The rows are grouped in 3 different ways at once. Each group adds its own fixed numbers to the row, and there is some noise. The rows also spread widely along 10 directions, which tell nothing about the answers.
Some rows, each with its group in each grouping after it:
[ -7   4  -4  11  -2   6 -12  -9  15  16  13   9 -11 -14  15 -12  -8 -17
  17  -6  -4   1  -1  -2  -3] | (1) L Z_241
[ 10  11   9  -9   3 -15  13   6  -1  -8   0  -9  10  -6 -28   2   6  19
 -26   5   2   6  14   7  -8] | (0) J Z_116
[-21  11  -3  16   5  -9  28   8   4   6   8  -3   9 -18   1  -2  -9   8
  -1   4 -12   9 -15  -5 -26] | (2) D Z_241
[ 14   9   1 -20  15 -24  13   8  -8   0  -6 -10   8  -7 -31  -1 -15  13
 -24   8   1  -9  13   5   1] | (2) G Z_116
[ -5  14  -2  19  -2 -13  20  -4 -15  -7  -7  -9  -6   9   8   4  21   7
 -13   0  -5   7  -9   6 -10] | (3) E Z_671
[ 12   6   1  -2   0 -13  -1   5   8 -23  -6  -5  -8  16  -6   1   9   9
 -22   2   9  -3   3  14   7] | (1) D Z_671
[  0   9   2  10  -6   5   9 -10 -12  13   6   8   1 -28  -7   9  -6  -9
  23 -14  -8  14   0 -11  -7] | (0) L Z_308
[ 16  16   1  -4  -6  -1   0   2  -1  12  -1  -4 -18 -17  -5  -2  -2   3
  -5  -8  -1   4  18   9   1] | (3) G Z_853
[ -9  -1  -2   8   1  -2 -10  -4  24   0   8  10   2   2   6 -11   1  -8
   3   1   5   2   0   0  -3] | (1) E Z_308
[  6  -6   1   5 -21   3 -15 -18  14 -17   5  -1   5 -12 -16   3  20   4
  -2  12  -7  32  14  -8   5] | (1) J Z_853
[ -9  15  11   0  25   6  13   8   6  28  11  20   2  -5   4  -3   4  -7
   3 -21  12 -19  12   7 -12] | (3) G Z_853
[  1  -2  -5  14  -5  10  -5   2   6  -8  -8  -5   2   6   9  -2   2  -3
  26  15 -12  23   0  -8 -10] | (2) L Z_116
[  6   5 -10   9  -8 -17  -9 -20 -17 -12  -4   2 -23   2   2   7   5 -15
  -5  -6   5   0  -6  -2  21] | (2) E Z_116
[ -1  11  -1  12   8 -17   6 -13 -14  -7  -2   1  -8  24   7   4  29  -2
 -24  -5  10 -14  -2  13   4] | (3) J Z_853
[ 10  -3  10  -9  13  10  -5  -3   9   0   4  16  18  -7 -19   3 -16 -13
  23 -10  10   3  12  -7  -3] | (2) L Z_241
[  0   0 -11  12  -5 -11  -6 -16 -14  -9  -4   4 -11   2   1   8  -3 -14
  11   2  -3   6 -13  -6   7] | (3) L Z_853
[ 12  13   6  -8   1  -9  10   2   5   6   8   3  -2 -27 -24   0 -17   3
 -13 -13   5   2  10   5  -3] | (3) D Z_241
[  1  -9 -11  14  -2  -7   8  -7   0 -30  -3   1  16  16  -7   7  -2  -5
  19   8   3  18 -21  -9  -6] | (1) D Z_116
[ -2   6  -9   5   5 -11  -3   7  11   7   1  -1  -8  -4   4 -14 -27  -7
   6   5  -5  -5 -11   4  -8] | (3) L Z_241
[  9   2   3  -7  23   7 -16   4   7  18  -5   7   0  17  15 -12   9 -15
   6   6   6 -18  25   4   4] | (2) J Z_116
[ -2   1 -12  17   3  -6   3 -13  -1  -2   6  10  -4   1   7   0 -13 -21
  20 -11   4   2 -18  -4  -2] | (3) D Z_116
[-10   3   1  11 -14   4  -7  16   3  -3  -5  10 -14 -21   2  11  -1   0
  15  11 -12  21  -4 -15  -4] | (3) J Z_853
[-13  10 -14  12   6 -40  19 -18 -17  -4  10  -4   3  -5 -12   1 -14  -8
 -16  -6  -2 -11 -27  -1  -1] | (2) J Z_308
[  6   3   1  -2  -1 -15  -6 -19  24 -17  10  -7   9   2 -22  -9  -5   6
 -22  -4   4   4   5  12   0] | (2) L Z_671
[ -4   5   8   0  -2   2   9   3  -7   9  -2   2   6 -33 -20  10   2   6
   2  10 -14  18  13 -14  -8] | (3) L Z_241
[ -1  18   6  -7  -3 -15   8  24  12  -9   3   5 -17 -18 -18   6 -20  15
 -17  -9   8  -3  -2   7  -2] | (2) G Z_853
[ 16  -2  -1  -6   9  -4  -5 -12 -14   1  -9   3  11   9  -9   2   8  -8
   6   4   7   0  15  -3   6] | (0) E Z_853
[ -7   9  -2   7  11  -7  17  -1 -11  16  -1  -4   8  -7   3  -3   1  -2
   4   2  -8   3   3  -4 -16] | (2) E Z_116

New rows. What belongs after each?
[  0   7  -9  13  -8 -15  -8 -25   3   2   8  -7  -6   0   4  -7  17  -2
 -18   2  -4   3   3   6   3] | (0) J Z_853
[  6  -2  -2  -3  -6  -4 -10  -3   5   4   1   4   3 -23 -16   0 -11  -4
   9   9  -9  16   9 -11  -1] | (3) J Z_853
[ -9   0   4   7   1  -3   5  -7  -3 -12   3  16   5  -5  -8  11   9  -6
   3  -5   8   7  -7 -10   1] | (1) E Z_241
[  9   9 -14  16 -20  -9  -2  -8  -4  -8  -8 -18 -20   2   9  -5  -2   2
   4   8 -13  20  -7   6  -4] | (3) L Z_853
[  3  -4  -5  13  -4  -5   1 -26 -31 -15  -6  12  -4   8   1  18  18 -21
  16  -6   8   7 -12 -13  14] | (1) E Z_241
[  1   8 -22  19 -15 -13  -7 -19   7  13   4 -15 -16  -7  21 -21 -13 -10
   8   2 -15  12  -8   3  -8] | (2) E Z_853
[-18   1 -10  16 -15  -8 -13  -6  28  -2  10  -4 -13 -16   7 -12 -11   2
  -1  12 -15  15  -9  -4  -6] | (2) L Z_853
[ 10  13 -18  27 -24 -18   7 -28 -18 -16  -3 -16 -19  14  12   2  13  -3
  -5 -10  -1  16 -19  10   1] | (0) E Z_853
[-12   0  -6   6   8 -23  12 -27 -12  13  10  -2  21 -19 -19  -1   7  -7
 -14   9 -11   1   1 -11  -3] | (3) J Z_308
[  0  -1  -2  -3   7 -12   6  12  -1  -1 -11  -2  13  -4 -14   0  -9   7
   2  21  -6   9   3  -8 -12] | (3) E Z_853
[-16   2 -10  16  -4 -11  -2  -9  -8   0  -4   0 -12  -3  13   4  14  -3
  -2  12  -9   5  -7 -10   1] | (2) E Z_853
[ -7  13  15   1   4  10  -3  23  22   4   4  20 -17 -10   9  -3   2   0
  -1 -13  11  -5   8   5  -6] | (1) E Z_241
[ -5  19   0  17 -10  -1   8  24  22  -3   4   0 -16  -2  13  -7 -11   8
   3  -9  -2  11 -11  13 -23] | (3) J Z_853
[ -2  13   0  11 -12   7  -8   0  11  17   5   5 -23 -18  19  -9   8  -7
   4  -9  -4   6  10   2   0] | (1) E Z_308
[ -4  10  -3   5  10 -19  19   0  -2   1   7  -1   7  -7 -14  -4 -27  -1
  -2  -9   1  -3 -17   4 -17] | (3) L Z_241
[  7  10  -8   4 -18 -13  -8 -14 -14  16   0  -7 -21 -34  -5   0  -3  -8
  -5   2 -17  11   9  -7  10] | (3) J Z_308
[-11   9 -14  10 -12 -24   8   1  -4  10   2  -4 -11 -34  -7  -4 -30  -2
   0   6 -18  11 -17 -10  -8] | (3) E Z_308
[-22  -5  -4  26  -7   8   1  -7  27  -5  13  14  12  -8   8  -7  -1  -9
  19   2  -4  24 -16 -12 -20] | (3) E Z_241
[ 13  16   7   7 -12  -4  -1  -2  13 -18   9   7 -21   1  -7   1  -1  -4
 -11 -29  17   4  -1  17   3] | (3) J Z_116
[  7  -4  -3   0  -9 -11  -5 -23 -19  -5  -1  -4   2 -18 -20  11  20  -5
  -7  15 -11  18  13 -16  14] | (1) J Z_116
[  5  17   0  13  -3   7   5   9 -11  12  -5   0 -22  -5  18   1   0  -5
  17  -9  -6   3   0   2  -7] | (0) L Z_116
[  7  13  -2  13 -15   5   3 -10  18   5  14  -1  -5 -14   5 -12  -5  -4
  12 -21   1  21   4   8 -16] | (1) E Z_853
[  5  -2  -1  -3  -7 -12 -13  -3  22 -10   6  -3  10  -8 -19  -7  -5   7
 -13  13  -1   9   7   1   1] | (0) J Z_308
[-20   2   8  11   1   5   3  11  14  -8   2  17   6  -7  -1   7   6   1
   9   1   2  10  -4 -11  -8] | (2) E Z_308
[  9  17   3  19  -5  14   7   5  11  -4  -1  -8 -10  22  23  -8  17   4
   9 -11   3  11   3  18 -17] | (0) L Z_116
[ -1   5  -3  13  13  -1  14  11   0  -4  -7   7   9  22  11  -4  -8  -9
  21  -4   9   1 -17   3 -18] | (3) E Z_241
[  9   1   5   5  -7  11 -16 -10   9  -8  -5   1  -9  10   4   1  26   0
  -2   4   2  11  19   5   7] | (3) L Z_853
[-12   2   3   9   4   2  -2  10  24  -8   4  11   1   3   3   1   6   8
  -3   3   7   2  -2   1  -7] | (0) D Z_853
[ -4  14  13  -1  -1  -1  12  17  20   0  -2 -10   6 -11  -9  -6  11  25
 -21   8  -7  13  17   8 -19] | (2) E Z_671
[ 17  -4  -9  10 -25  13 -27 -10   6  -4  -5  -3 -15  -5  12  -2   9 -12
  28  10 -10  30  12  -9   8] | (1) J Z_853
[ -8  18  -3  14 -14  -7  12  24  23  -7   7   3 -16 -17  -1  -4 -26  10
   1  -9  -2  12 -19   7 -16] | (3) G Z_308
[ -9  -1 -15   3  -3 -29   5 -11  -9  -5   3  -4   1 -19 -20   4 -20   0
  -5  13 -10   6 -16 -13   3] | (2) G Z_853
[  7   7  -2  -5   1  -8  -7  -9  -7  15   3   7 -18 -23  -8   1  -2 -10
  -7  -4  -1  -6  13  -3  15] | (3) G Z_116
[  4  -2  -3   4   7  -3  13 -14 -12   3   0   4  22  -7 -15   7   2  -7
  13   3  -2  11   4 -10  -6] | (3) D Z_308
[  6   4 -12   2  -6 -29   7 -13 -26  -7 -10  -8  -5  -9 -16   7  -7  -3
 -11   8  -6   5  -8  -6   8] | (3) E Z_308
[ -5  11   1   8  -6 -17   7   1  24 -20   8 -12   1   3 -12  -8   5  17
 -33   2   1   7  -3  13 -10] | (2) J Z_116
[-12   0  -7  -3  16 -19   5   5  12  14   6   2  13 -16 -10 -15 -30  -3
   1  10  -5  -5  -4  -7 -14] | (2) E Z_116
[ 12   1  -3  -5   0  -8  -2  -4 -12   1  -6  -2   0 -12 -14   7  -3  -1
  -1  10  -3   5   6  -8   6] | (0) D Z_241
[  4  -5  10 -10  21   5   1   5   6  -3  -2  16  23  10 -12   0   3  -7
  12   1  14  -2  14  -5  -4] | (1) E Z_116
[ -2  12  10   5  -7  -5  11   6   0 -10   4   1  -1 -18 -17  10   4   9
 -11  -5  -1  14   1  -3  -7] | (2) J Z_241
[  5   9 -17  14 -14  -2 -12  -2  23   8   2 -18 -18  -1  23 -23  -9  -3
   7   9 -16  12  -1   8  -7] | (2) G Z_671
[  0  -5   8  -2   7   2 -15   4  40 -16   2   9  15  14  -8 -12   6   5
  -9   8  11   6  11   8  -6] | (3) E Z_671
[  0   2  -5  -5  13 -11   1  -8   2  15  11   8   5 -12  -8  -7 -10 -11
  -2  -2   4 -12   3  -2   2] | (1) G Z_241
[  9  -2 -12  -9  19 -25   6   3 -15  -3 -13  -7  11  18 -14  -2 -11   0
  -3  21   1 -12  -3   1   0] | (3) G Z_853
[  2  -5 -14   9   7 -16   5  -6 -12 -18  -9  -2  10  14  -4   7 -13  -9
  18  10  -2   4 -20 -10   0] | (2) D Z_671
[ -3  12 -13  17   0 -13  11 -27 -31  27   2 -11  -6 -11  15  -1  15 -13
   5  -1 -18   2   3  -6  -4] | (2) J Z_853
[ 23   3  -2 -15   8 -15   2  11   5 -18  -7  -3   7  17 -20  -3 -17   7
  -3   2  15  -4   3  12   0] | (1) G Z_853
[-22   5   8   0  24   3   1  20  18   7   5  20   0   3   6  -1   5  -1
  -2   2   9 -19   4  -2  -5] | (2) G Z_116
[  9  19  19   8 -10  25   7   4  22   2  12   8  -1 -13  -4   1   9   8
  11 -29   8  22  20  11 -18] | (0) L Z_853
[ 16  15   6  -6   6 -12   5   0 -18   4 -12 -15  -3   4  -6   2  21   8
 -22   8  -5  -4  21   9   3] | (2) J Z_671
[-13  15   9   5  20  -7  27  -4  -9  27  14   6  23 -24 -12   1   3   0
  -2 -12  -6  -5   5  -4 -22] | (0) J Z_671
[  6   8   3   0  -1 -20   2  -7  18 -24   3   1   0  15 -17  -5   2   7
 -31 -12  20  -4  -2  19   2] | (3) E Z_308
[ 20  -4  -9 -10   1 -18  -4  -4 -11  -9 -11  -2   7  -2 -24   1 -24  -5
   9   8   2   8   1  -5   4] | (3) E Z_853
[ 13  13  -1  -4  17   4  -2  13   3  22   0  13 -13   4  12  -9 -18 -15
  20 -17  12 -17   9  10  -3] | (3) G Z_853
[  9   8   3  -6  10 -15   5   4   8  -2   2  -2  10  -1 -18  -6 -12   3
 -11  -3   3  -2   5  10  -8] | (3) J Z_671
[ 24   9  -1 -10   6  -4  -3   3  16   3   3   0   1   4 -12 -13 -21  -2
   3 -12  13  -1  12  16  -5] | (3) G Z_853
[-20  10  -4  10   5 -19  14   7   2  14  13   5  -5 -25  -2  -5 -18  -4
  -4  -1 -10  -3 -14  -6 -13] | (1) J Z_116
[  4  13  -1  -1   1 -23  25  -3 -24   3   7   1   5 -24 -25  11 -20  -2
   3 -17   0   3  -9  -3  -8] | (1) J Z_853
[  3  -4 -13   2   4  -6 -18   6   0   0  -7   8 -18  -1  11   1 -22 -19
  21   9  -1  -6  -7 -11  12] | (2) D Z_116
[ -4  11 -12   7   3 -24   4 -10 -10  10   4   0 -15  -5   6  -7 -11  -8
 -12  -4   1 -14 -14   4   2] | (0) E Z_241
[-12   6   1   8  13 -10  13 -10  -2  14   2  -1  13  -4  -2  -4  16   1
 -12   6  -5   0   6  -1 -11] | (3) E Z_671
[ 10  12   4 -16  14 -15   7  17  -8  19 -10   0  -4 -14 -14  -3 -17   5
  -9   5   0 -11  18   3  -5] | (3) E Z_853
[ -5  17  14  10  -2  -7  20  -9  14 -12  14  -6  12  -3 -15   1  28  18
 -32 -15   4  11   9  15 -16] | (2) J Z_671
[ 15   5   1  -6   9 -16  14 -10  -9  -9  -2  -2  20   8 -25   3  -2   4
  -8  -6  13   2   4   6  -5] | (0) E Z_853
[ 14   4   8   6   1   9  -6 -11  21 -15   8   6  12  24   0  -7  24  -4
  -1 -13  18   4  13  15  -3] | (1) J Z_308
[ 12   6   5   1  -2  18 -18   6  23   4   4  14 -21  -2  15  -6   1 -13
  14 -14  10   1  16   6   8] | (1) D Z_116
[  7  16   9  -7  13  -1  14  23  -2   5  -1  16  -5  -6 -10   6 -19   0
  10 -20  14  -9   2   6  -8] | (3) G Z_853
[  1   7   0   5 -12  -6   8 -16 -12   0  -1 -13   2 -23 -16   8  13  10
  -7   8 -16  24  13  -7  -4] | (2) L Z_853
[  3  23   6   1  12  -7  18  15 -15  16  -5   0 -13  -8   2   3 -10   0
   0 -15  -2 -11   1  10 -12] | (3) L Z_671
[ -6   4   1  11  -6 -10  12  -6   5 -19   5   4   7  -3 -13   5   3   5
  -2  -5   6  15 -10  -1  -9] | (1) E Z_853
[  2   8 -13   8  -7 -20   2  -9   1   7   0 -18 -10  -6   5 -16   0   2
 -16  11 -12   6   0   6  -4] | (1) E Z_116
